There are 5 ways to turn a row about zero (a turn may also mirror it). The second row of each pair is the first, turned, with some noise. The first 35 pairs use one turn. New pairs use 2 turns, one after the other, and a turn may come again.
Known pairs, each followed by its turns in order:
[-39  48  18 -51  25  13]
[-1 45 13 67 26  5]
(4)

[-19 -15  30   5   9 -33]
[ -9  17 -24  -2  33  23]
(2)

[ 16  17  19  48 -26 -28]
[-45  43  12  -1 -23 -10]
(0)

[-40 -45  -9 -48 -37  -5]
[-17  32 -25 -12  68  28]
(3)

[  1  13  31 -17  38   7]
[-16  22  -4 -19 -23 -37]
(1)

[ 48   9   4 -23  31 -31]
[-18 -34 -24  19  21  44]
(4)

[ 27 -43  -3  16  20 -24]
[-39 -43  -4 -24  -9   6]
(4)

[-23 -51 -50 -21 -19  -9]
[-20 -33 -18 -21  55  32]
(0)

[ 12 -38 -50  21  -8  24]
[-36 -47  14  17  18  25]
(0)

[-25 -13  11 -47  17  25]
[ -6  -8 -40  10 -30 -33]
(1)

[ 26  36  43 -40  40 -25]
[ 59  26   4 -32 -48  -7]
(0)

[  5  12  -2  29 -28  12]
[-34   6  -5  20  -7 -15]
(0)

[ 43 -22   6  45  43  48]
[-41  14 -44 -33 -52  26]
(4)

[ -5  26  25 -36 -22 -31]
[18  0 16 17 55 14]
(4)

[ -1  -8   5  30 -35  42]
[ -9  39   7  23 -31 -27]
(2)

[-23 -15 -46  49  36  36]
[ 55 -51  18 -43  -8  -5]
(1)

[-25 -38  16 -33  -8 -22]
[  3   5 -28 -11  37  38]
(3)

[-38  24 -34 -40  -9  24]
[ 28 -20 -37  32  21 -39]
(1)

[ 50  20 -23 -29  38   4]
[-39 -58  -5   4 -14 -26]
(3)

[-47 -38  -8  23 -26 -45]
[-33  34   0 -21  65  12]
(0)

[ 10   5   8 -34   9 -13]
[ -6 -24 -31  -3   9  -2]
(3)

[-19  40  20  17  31 -10]
[ 13  24   0 -51  21  -3]
(2)

[ -9 -20  32  50  50  18]
[-48  48  12 -38  -3  27]
(2)

[ 6 40 46 38 18 -6]
[-16  35 -10 -53  21 -29]
(2)

[ 22 -14 -41  28  13  20]
[ 31 -21  -4 -41  14  23]
(1)

[-25  45   5 -49  43  17]
[ 24 -45 -11 -33  31 -49]
(3)

[39 40 19 50  3  8]
[ 10  16 -69 -28   7  10]
(4)

[-14  30  50 -37  50 -48]
[-10  72  12  16 -37 -50]
(1)

[ 29 -38 -38  -2  39  25]
[-31 -33  33  -2 -40  34]
(2)

[-48 -20  33   5 -36 -33]
[-10  56 -27  -6  44   1]
(0)

[ 30  -9   5 -31   2  20]
[-4  3 13  1 -9 46]
(4)

[ 21  51 -19 -16 -31 -34]
[-26  18 -44 -19 -31 -37]
(3)

[-16 -40  36  -8  36 -29]
[ -7  23   8   4 -68   2]
(1)

[ 16 -10  36 -27 -14  22]
[-22   0  25  29  27 -24]
(2)

[ 17  16 -19 -42  35  14]
[-23 -49  -4 -11  19 -28]
(3)

New pairs, each followed by its turns in order:
[-48   1 -33 -25 -26  23]
[ 22 -51 -20 -43  -6 -16]
(3) (3)

[-49  12 -41  10 -16 -20]
[-12  33 -28  26  13 -46]
(3) (1)

[  5 -37 -27   5 -44  -7]
[ 33 -39 -11   3 -21 -29]
(0) (1)

[-40 -37 -35 -15 -23  15]
[ 13 -29  -4 -29   3  58]
(1) (1)

[-11  31  -4 -14  39  37]
[ 15  29  12 -26   0  48]
(3) (0)

[  7  44  22 -13  -7  31]
[ 16  -1 -20 -22  24  43]
(1) (2)

[ 32  16  23 -13  39  31]
[-4 15  6  9 60 21]
(2) (2)

[ 42  20 -41 -43  25 -31]
[-29 -32   1 -19 -30 -64]
(1) (3)

[ 42  42  23 -15  26 -33]
[ 55   0  25 -12  38  35]
(0) (4)

[-42 -25 -48 -39  16  11]
[ 22  15 -34 -46 -51  14]
(0) (1)

[-38 -38  44 -46 -14  37]
[-26 -53  61   8 -35  -2]
(0) (0)

[  5 -48 -37 -45  49 -40]
[ -8 -70 -37 -38 -43   3]
(2) (1)

[ -9  40   6  14 -36 -28]
[ 49 -21  19   0 -29   7]
(1) (3)

[ 32 -19  35 -20 -27   3]
[-32 -38 -14  23  -5 -27]
(0) (0)

[-1 15 23 45  3 14]
[ 35  36 -14   4  10  16]
(1) (0)

[-31  20  33  28 -49  34]
[ -8  66  -9   2  36 -29]
(4) (1)

[-40 -31  19  20   8   1]
[  3  26  16  43 -15 -16]
(4) (1)

[ 49 -32 -20  32 -34  22]
[-10 -40  65  18   7 -21]
(3) (1)

[ 31  18  14 -49  -9  14]
[-22 -29  -2 -46  13 -25]
(4) (1)

[ 15  49 -33 -29  51  16]
[ -1  34 -15  -9 -75 -18]
(4) (2)

[-19   8  33 -19 -27  38]
[ 28 -21 -20   8 -18 -46]
(4) (3)

[  2  36  31 -49 -12   8]
[ -2 -44 -30 -21 -25  32]
(3) (2)

[  0   2  34  -8 -25  47]
[  0   4 -28 -18 -51  -6]
(0) (2)

[ 24 -28 -41  -1 -44  35]
[-17 -12  46  12 -41  42]
(1) (2)

[-36   4  39  45  22  -9]
[ 49 -16  37 -30  11 -18]
(2) (2)

[24 11 -5 15 27 14]
[-23 -28  -9   4  16 -11]
(4) (0)

[ 43  17  18  42 -11   9]
[ 46 -10 -36  11  24  17]
(2) (2)

[ -6  39   3 -38  -8  -4]
[-18 -19 -15 -42  -7  15]
(0) (0)

[-26 -10 -11 -46   2   3]
[ -4 -43  10 -27  14   7]
(3) (3)

[ 33  34   3 -49  24 -11]
[ 27 -14 -32  57  13  -9]
(1) (4)

[-11  26 -46 -20  29  -8]
[  6 -17 -23 -46 -15 -29]
(4) (4)

[-28   4  -7 -44 -44 -20]
[ 10 -34   6  53 -31   3]
(0) (4)

[-36 -30   6 -20  42  47]
[ -8 -42  30  39 -39  27]
(0) (3)

[-29 -30  32  34  33  40]
[ 29  16 -24  24  -8 -68]
(2) (0)

[ -7 -51  18  14  42 -15]
[-30  18  46 -26  15 -30]
(0) (2)

[ 40   1  28 -49   7   9]
[ 34  -3   5  52  -7 -32]
(1) (4)

[ 33 -27  50 -34 -21 -34]
[ 43  47  -3  18 -14 -49]
(1) (4)

[ 10  30  45 -35 -49  36]
[ 39 -18   6  23 -68 -31]
(4) (0)

[ 51 -34  44  -3 -31 -33]
[ 28  21 -24 -20 -23  71]
(2) (2)

[-28  -3 -50 -19  -5  34]
[-41  13  -5  20  -7 -50]
(2) (2)

[-33  -2  50 -47 -32 -25]
[-55 -38  33 -20 -18 -31]
(3) (3)

[-48 -26 -16  22 -48 -12]
[ 15  45 -10 -47 -24  32]
(4) (0)

[ -1  29 -20 -32  51   3]
[ 11  10 -30 -32 -26 -46]
(4) (4)

[22 22 -9 30  5 40]
[-12 -17  37  21 -14  32]
(0) (1)

[-49  49 -23  -6  13  38]
[-62  42 -13 -21  30   0]
(2) (1)

[-34 -36 -36   0  45  14]
[68 17 -5 26  5 22]
(3) (0)

[ -4  36  43 -23 -18  50]
[-21  61  45   0 -16 -12]
(2) (1)

[-42  -8 -26 -32  -6 -38]
[ 22 -17 -51 -37 -17  -4]
(1) (4)

[  7  46 -13  11  11  30]
[-29  38  -4 -20  12  25]
(0) (0)

[-48  35  -1 -45 -51 -13]
[-33  48  42 -57  -4   1]
(4) (1)

[-39  13  37   9 -24   6]
[ 33  26  32  -7  27 -10]
(0) (1)

[31 39 39 36 26 46]
[ 58  13 -13  52 -36  -5]
(4) (4)

[  5  16 -47 -40  10 -16]
[-23  -9 -28 -27 -22  43]
(2) (1)

[-28 -26  -4  38 -30  17]
[ 32  15 -14 -12 -28 -41]
(2) (2)

